The same things were measured in two ways. Each way mixes the same 12 hidden numbers, adds some noise and spreads widely along 6 directions of its own, which tell nothing about the thing.
In the rows, 128 means zero.
Some things both ways: the first way, then the second way.
[149 131 113 170 145 120 106 128 158 159 115 134  98 130 144 125 161  77
 121 126 123]
[123 115 119 133 154  89 139 118 150 121  89 114 118 124 184 109  95 117
 121  91 142 113 123  99 159]

[109 117  42 154 133 109 156 122 126 130 103  95 137 131 128  68 129 160
 109 134 153]
[134  58  90 113 153 115 131 143 134 124 137 145 147 114 141 124  96 112
 156 115 132 135 130 147 120]

[122 102 113 167 114 112 180 129 156 171 118 101 138 148  85  42 135 122
  93 147 127]
[113 147 110 149  82 102 150 133  85 151 189 154 179  81 159  60 123 175
 137 113 115 203 196 176 165]

[127 165 107 140  52  80 104 102  47 126 148  73 136 150  95 108 124 116
 171 105 171]
[125 127  97 118 108 172  98 148 127 166 107 119 119 157 113 123 134  89
 117 117 178  84 126 103 144]

[160 135 146 139 156 112 111 141 174 171 115 194  97 106 134 145 134  64
  97 133 113]
[129 136  80 176  85 122 142  97 127 105 124 130  99 110 151  84 155 146
 142 144 133 156 162  80 101]

[128  95  94 144 110 128 159 105 113 140 138 153  86 142 112 102 172  99
  90 190 196]
[132 140 115 136 126  77 156 155 140 151 109 138 101  82 219 108  71 145
  77 136 164 152 142 128 162]

[156 157 169 133 106 136  84 128 168 145  96 112 116 131 185  98 120  51
 160  95 168]
[167  88 102 137 157 121 143 136 138  92 138 116  99 143 153 113 118 119
 131 117 123 108 163 128 115]

[130 150 139 118 156  94 176 167  79  88 140 169 139 118 124 144 139 158
 122 144  99]
[155 151 123 113 152 127 118 178 139 149 134 110 124 128 115 151 122 117
 133 169 128  94  89 103 141]

[ 69 133 121 140  97 115  99 111  91 129 111 171 101 161 123 169 104 144
 151 152 130]
[ 96 188 149 159  76 118  82  83 119 132  62 163 134  89 169 119 117 136
 150 100 153 169 105 119 152]

[173 125 159 110 180 139 151 138 155 135 111 188 127 114 112 131 115  94
 107 153 137]
[140 169 135  91 123 113 119 169 157 168 107 161  88 112 146 182 107 119
  55 172 132 116  85 132 109]

[148 121 102 137 173 113 181 187 102 152 132 173 154 124 120 109 159 124
  93 163 113]
[104 138 173 137 125  83 148  91 123 110 136 119 132 104 173 103 121 169
 113  96 107 164 141 135 164]

[154  61  49 177 136 103 109 157  92 175 104 106 159 152  60  91  99 137
  92 149  95]
[ 63 167 183 120  88 130 184 170  95 115 111 135 183 140 119  98 159 137
 101 112  85 143  76 125 148]

[136 117  77 164  97 153 114 138 130 217 155  64 109 138 154  79 162  96
  97 139 181]
[132  91 107 127 136  86 128 143 131 148 140 109 144 131 163  99  86 145
 132  72 100 108 147 125 170]

[125 139 141 116  38 126  85 144 123 116  90  64 155 103 148  85 108 145
 132 121 207]
[153 108  78 128 144 114 141 153 122 186 118 142 127 119 142 146  71 139
 122 146 130 120 164 124 141]

[144 124 125 133 121 113 121 130 118 180 154 131 118  97 151 124  87 143
  73 173 176]
[167 140 111 111 148 159 115 158 163 152  94 154 145 104 103 142 116  77
 126 180 129  93 109 114  93]

[162  82 115 132 201 110 195 136 118 144 109 143 146 100  97  79 110 153
  85 154 125]
[102 138 159 107 153 121 173 131  89 118 132 117 169  81 170 104 119 137
 115 133 126 162 137 165 161]

[120 104  33 145  91 122 162 142  65 155 142  73 149 143 124  93 143 172
  96 163 225]
[191  58 162  92 122 172 132 183 181 132 136 162 104 116 102 157 117 128
  83 175  91  96 129 153  76]

[100 163 114 139  93  77 180 137  83  83 151 190 113 114 111 120 194 140
 125 151 158]
[103 172 182 125 156 153 134  59 124 131  62 116 125 108 159 133 121 104
 102 118 174 135 147 133 156]

[167 162 169 106 179 126 168 107 167 118 125 192 109  71 124 150  91 131
 128 119 105]
[122 113  82 116 163  91 150 170 129 115 119  86 134 100 191 111  95 104
 128 120 132  99 105 115 117]

[150 141 108 136 181 114 156 141 115 156 113 133 154 111  91 144 160 130
 125 124 131]
[119  92 162  96 130 187 204 164 107  94 159 148 165 153  72 107 190 128
 107 169  82 139 133 138 114]

[162 146  66 141 203 118 200 144 141 146 153 176 138 113  81 122 158 131
  92 140 128]
[126  78 126  84 156 134 185 173 121 108 146 117 147 137 127 108 147 105
 107 136  77 109  99 134 105]

[161 167 105 116 162 152 106 127 139 149 128 167 115 148 145 189 114  78
 149 132 139]
[ 84 136 122  83 111 117 126 115 124 133 101 160 115 132 160 133 159 132
 112 111 110 143  77 106 147]

[ 86 102  93 164 162  86 168 144 167 144  69 197  89 116 105 124 211 113
  82 133  86]
[118 144 113 150 118 125 145 143 133 104 125 148 131 127 118 131 135 140
 128 158 153 148 132 100 128]

[116 167 147 103 119  96 157 176 116  87 120 146 130 104 158  89 140 140
 128  81 145]
[141 115 110 115 151 130 134 148  97 139 150  84 119 118 133 156 111 154
 128 149 117 104 143 126 130]

[114 139  90 125 138 104 207 142 116 145 112 168 162  97  72  99 153 172
 114 128 149]
[129  91 177 118 109 151 134 116 149  96 127 140 119 114 122 141 124 128
  82 115 107 127 146 176  69]

[158 170 184  95 142 113 130 149 127 153 106 193 142  84 142 144  94 102
 155  89 130]
[ 97 149 162 110  97 168 115  98 131 119 103 132 114 115 124 159 149 136
  86 131 132 123 136 139  97]

[152 132  74 137  97  78 138 122 136 102  99  96 155 113  92  99  80 153
 108 122 143]
[146 128 118 123 121 202  89  51 136 103  82 141  85 132 110 135 182  67
 140 137 148 117 136 117  61]

[175 110 132 147 109 124  97 145 120 132 108  74 158 137 174  61  42 119
 140 135 124]
[117 152  97 105 130 124 101 135 120 186 131 151 161  97 145 128 111 129
 165 132 140 153 127 134 169]

Other things, the second way, with their names:
z_633: [107 162 155 118 197 110 125  96 112  99  66 123 161 159 137 125 121  53
 131  67 145  97  83 127 172]
z_759: [132 109 112 118 114 167 149 134  98 149 126 127 133 128 134 105 143 141
 134 135 113 127 163 122 148]
z_522: [160 122 112 142  98 183 137 130 113 140 152 155 122 132  88 123 155 141
 145 173 121 150 178 134 101]
z_709: [150 107  77 152 164  98 140 138 118 106 116  90  89 202 135 113 123  95
 123  81 138  69 125  74 150]
z_87: [ 84 119 114 139  48 174 150 148 107 134 159 176 183  93  86 108 156 162
 132 166 135 190 163 145  97]
z_997: [159 174 131 112 208 107 113 139 109 120  82  50  84 171 156 164 105  64
  99 101 125  26  81 111 131]
z_897: [ 98 153 173  85 178 127 116 124 135  83  86  92 106 191 125 176 148  72
  96  77 122  65  51 123 121]
z_526: [138 165 145 126 109 174  70  37 133  92  90 141  94 107 153 122 173 112
 130 107 132 127 163 133 109]
z_136: [109 125 154 100 118 129 144 151 157 162 113 157 127 121 130 157 104 163
  55 142 141 121 144 120 166]
z_379: [139 134  77 166 148  90 127 151 128 158 112 116 124 166 101 154  85 121
 157 128 146 102 114  78 138]
z_112: [ 91 125 207  90 128 131 141 104 154 124 124 171 128 140 112 172 129 139
  71 111 125 158 119 172 128]
z_101: [138 124 147 150 125 126 112 111 151  85 109 118 128 128 134  97 126  79
 119  87 133 105 121 139  94]
z_642: [115 133 147 117  84  78 124 128 165 163 133 173 106  94 170 139  99 182
  78 121 105 165 127 137 142]
z_531: [151 139 128  99 113 138  91 160 162 165 134 145 110 116 103 185 112 143
  85 164 118  93 122 128 106]
z_505: [133 128 134 145 129 109 128 112 118 101 146 118  98 172  99 147 143 120
 122 108 110 121 114 128  95]
z_588: [161 117  93 115 206 111 141 184  90 118 144  50 121 180 113 146 108  68
 122 117 124  37  93 117 123]
z_172: [141 125  50 120 118 150  81 134 112 166 144 137 103 134 109 166 140 134
 207 166 152 144 116  96 119]
z_696: [122 103  82 145  81  92 115 103 141 141 174 138  80 107 155 118 134 187
 139 136 137 180 157 102 124]
z_593: [104 134 100  97 112  81 143 147 134 155 139 143 102 113 194 122 117 148
  93 118 116 155 111 132 136]
z_484: [ 91 136 153 134 125 126 146 174 145 102  94 114 147 140 121 145 108 107
  94 119 152  98  88 118 113]
z_901: [123 142 194 128 131 216 129  79 104  70 131 115 125 171  69 131 205 114
 131 126 149 127 163 138 131]
z_547: [135 147 121 137 130 115 121 164 153 119 118 165 137 156  72 165 121  99
 116 148 130 111  85 111 100]
z_838: [110  70 112 187  94 170 203 107  78  89 133 105 187  96 126  27 151 148
 187 130 121 174 199 110 122]
z_47: [ 69 164 160 129 137 139 140  76 115  90  70 104 149 146 159 107 142  96
 127  56 126 121 128 134 131]
z_215: [146  85 114 110 176 112 146 171 166  85 176 104 154 110 156  90 127 128
 153 125 124 119 137 122 154]
z_635: [115 182 165 110 104 138 117 180 146 132 124 165 136  99 115 180 126 155
  94 188 145 146  97 135 129]
z_126: [ 93 161 183 130 111 108 155 115 121  73 135 125 143 102 166 117 142 174
  94 105  95 155 145 151 135]
z_131: [154 114  70 120 105 177  98 144 120 152 128 159 109 142  96 139 154  99
 159 160 144 126 124 115  96]
z_800: [139 107  75 134 110  75 134 181 130 168 145 136 132  89 161 123  72 149
 118 144 116 132 121 123 122]
z_665: [138 140 105 147 149 164 135 130  95 122 158  92 159 128 124  82 155 113
 220 137 150 155 156 125 152]
z_281: [120 135 126 179 125 149 142  98  91  70 112  72 128 148 137  84 159 115
 190 102 134 127 139  97 117]
z_347: [155 155  86 152 101 108  87 122 132 124 146 136 104  86 166 117 123 142
 157 140 140 152 146 128 111]
z_102: [ 91  92 131 136  76 122 182 154 109 120 181 126 158  86 145  70 145 191
 105 144 122 177 163 127 151]
z_293: [115 141 122 141 163 188 148  85 104 101 111 140 182 139  73 107 173  74
 189 147 159 157 148 123 124]
z_128: [154 108  84 144 127 146  93 130 124 125 140 127 105 130 112 145 120 103
 157 141 170 124 139 133  90]
z_612: [195  64 138 134 102 142 108 134 181  48 189 157  93 121 125  90 165 132
 116 121  95 125 169 155  76]
z_98: [ 88  88  69 121  73 139 160 184 105 156 199 120 157  95 132 100 150 211
 169 171 121 180 151 102 151]
z_979: [123 106  85 124 151  99 181 190 101  96 191  97 137 153 128 107 142 138
 124 132 106 123 129 122 129]
z_465: [122 142 138  87 100 129 115 172 127 142 164 146 146  98 130 139 140 150
 106 145  84 135 112 160 116]
z_308: [ 77 143 181 133  92 129 139 139 127  75 127 122 145 127 118 131 144 129
  91 105 120 133  97 147  95]
z_570: [173  95  98 125 134  95 119 147 121 120 152 145 124 117 150 105 115 128
 140 114  83 121 128 138 127]
z_551: [137  92  97 166 131  99 103  53 103 150 105  88 140  75 195  86  73 158
 198  66 106 135 189 125 152]
z_346: [156 120  77 118 153 114 146 174 130  98 147 144 115 150 129 113 150  99
 125 149 131 114 111 105 127]
z_399: [105 108 149 135 108 172 141 114 154 137 115 148 142 128  95 139 129 129
 131 141 156 152 155 129 107]
z_794: [161  94 117 135 147 180 150 112  54  80 137  74 119 142 132  93 168 111
 161 122  97 100 161 134 105]
z_297: [ 74 200 181 131 117 142 105  75 126 141  69 148 154 140 119 149 122  96
 120  79 152 145 117 155 136]
z_524: [160 106  70 111 144 134 139 199 109 183 177 157 153 146  79 143 114 118
 167 175 117 136 120 137 127]

Some of these things the first way, each followed by its name:
[108 121  84 140 161 135 186  91 146 150 119 169  91 118  81 128 175 136
 108 143 145]  z_131
[153 161 152 137  85  75  84 176 102 117  63  86 190 121 139 121 125 103
 176  77 125]  z_136
[148 176 124 154 162  96 185 161 119 140 156 181 115 140 205 121 158  82
 146 132  99]  z_215
[132 140 133 123 162 155 134 110 132 145  97  99 133 110 124 139 167 129
 144 134 143]  z_112
[ 97 179 140 158 124  71  98 140 129 148 119 194 110 149 154  92 108  76
 163  78 115]  z_87
[177 152 135 111 136 160 158 101 182  91 103 124 136 110  91 156 113 128
 148 132 115]  z_593
[126 120  80 157 132  74 174 125 109 150 124 121 160 128  52  93 116 162
  94 148 110]  z_101
[121 119 119 135  78 156 111 110 139 170 133  25 118  74 151 107  92 203
  96 127 181]  z_551
[ 95  97  50 133 107 138 165 124 123  99 121 127  75 128 161  89 153 159
  97 153 147]  z_172
[126 110 150 124 152 147 169 100 183 158 115 152  75 114 140 123 116 119
  93 152 123]  z_347
[159 157 157  67  82  88 165 193  75  70 126 160 195  97  94 101  91 154
 120 129 153]  z_997
[149 151 166 128 119 129 114 120 185 193 110 142 101 126 172 137  95  62
 128 107 152]  z_526
[107 187 146 132 141  94 148 145 154  81 118 181 131 129 106 127 124 138
 143 102 102]  z_800
[136 151 131 194 161  64  78 138 110 155 131 162 111 135 138  88 121  83
 149  79 112]  z_838
[130 169 176 162 188  79 106 130 150 122 104 177 109 113 158 113 131  90
 147 103  82]  z_293
[148  94  58 125 101  85 160 178  73 143 127 116 165 137 106  23  97 134
  88 118 199]  z_794
[130 125 128 100 137 132 184 167 114 193 137 166 133  82 136 126 149 140
  75 151 162]  z_531
[149 154 170 101 213 131 145 159 146 149 105 187 146 101 100 128 149 100
 118 119 100]  z_505
[152 103  93 146 125 130 150 146 157 160 121  85 129 147 140  65  76 124
  94 127 128]  z_465
[134 171 155  70 125  94 151 142  76  95 148  97 157  95  92 103 116 162
 111 112 166]  z_588
[ 98 160 113 149 164  73 153 146 122 121 102 176 150 140  76 134 166 130
 125 131  97]  z_633
[127 118 134 112 114 140 152 156 141 189 110 163 117 110 153 130 131 111
 101 145 146]  z_126
[161 121 118 115 189 109 180 147 136 155  86 181 162 116  84 139 140 104
 100 160 118]  z_346
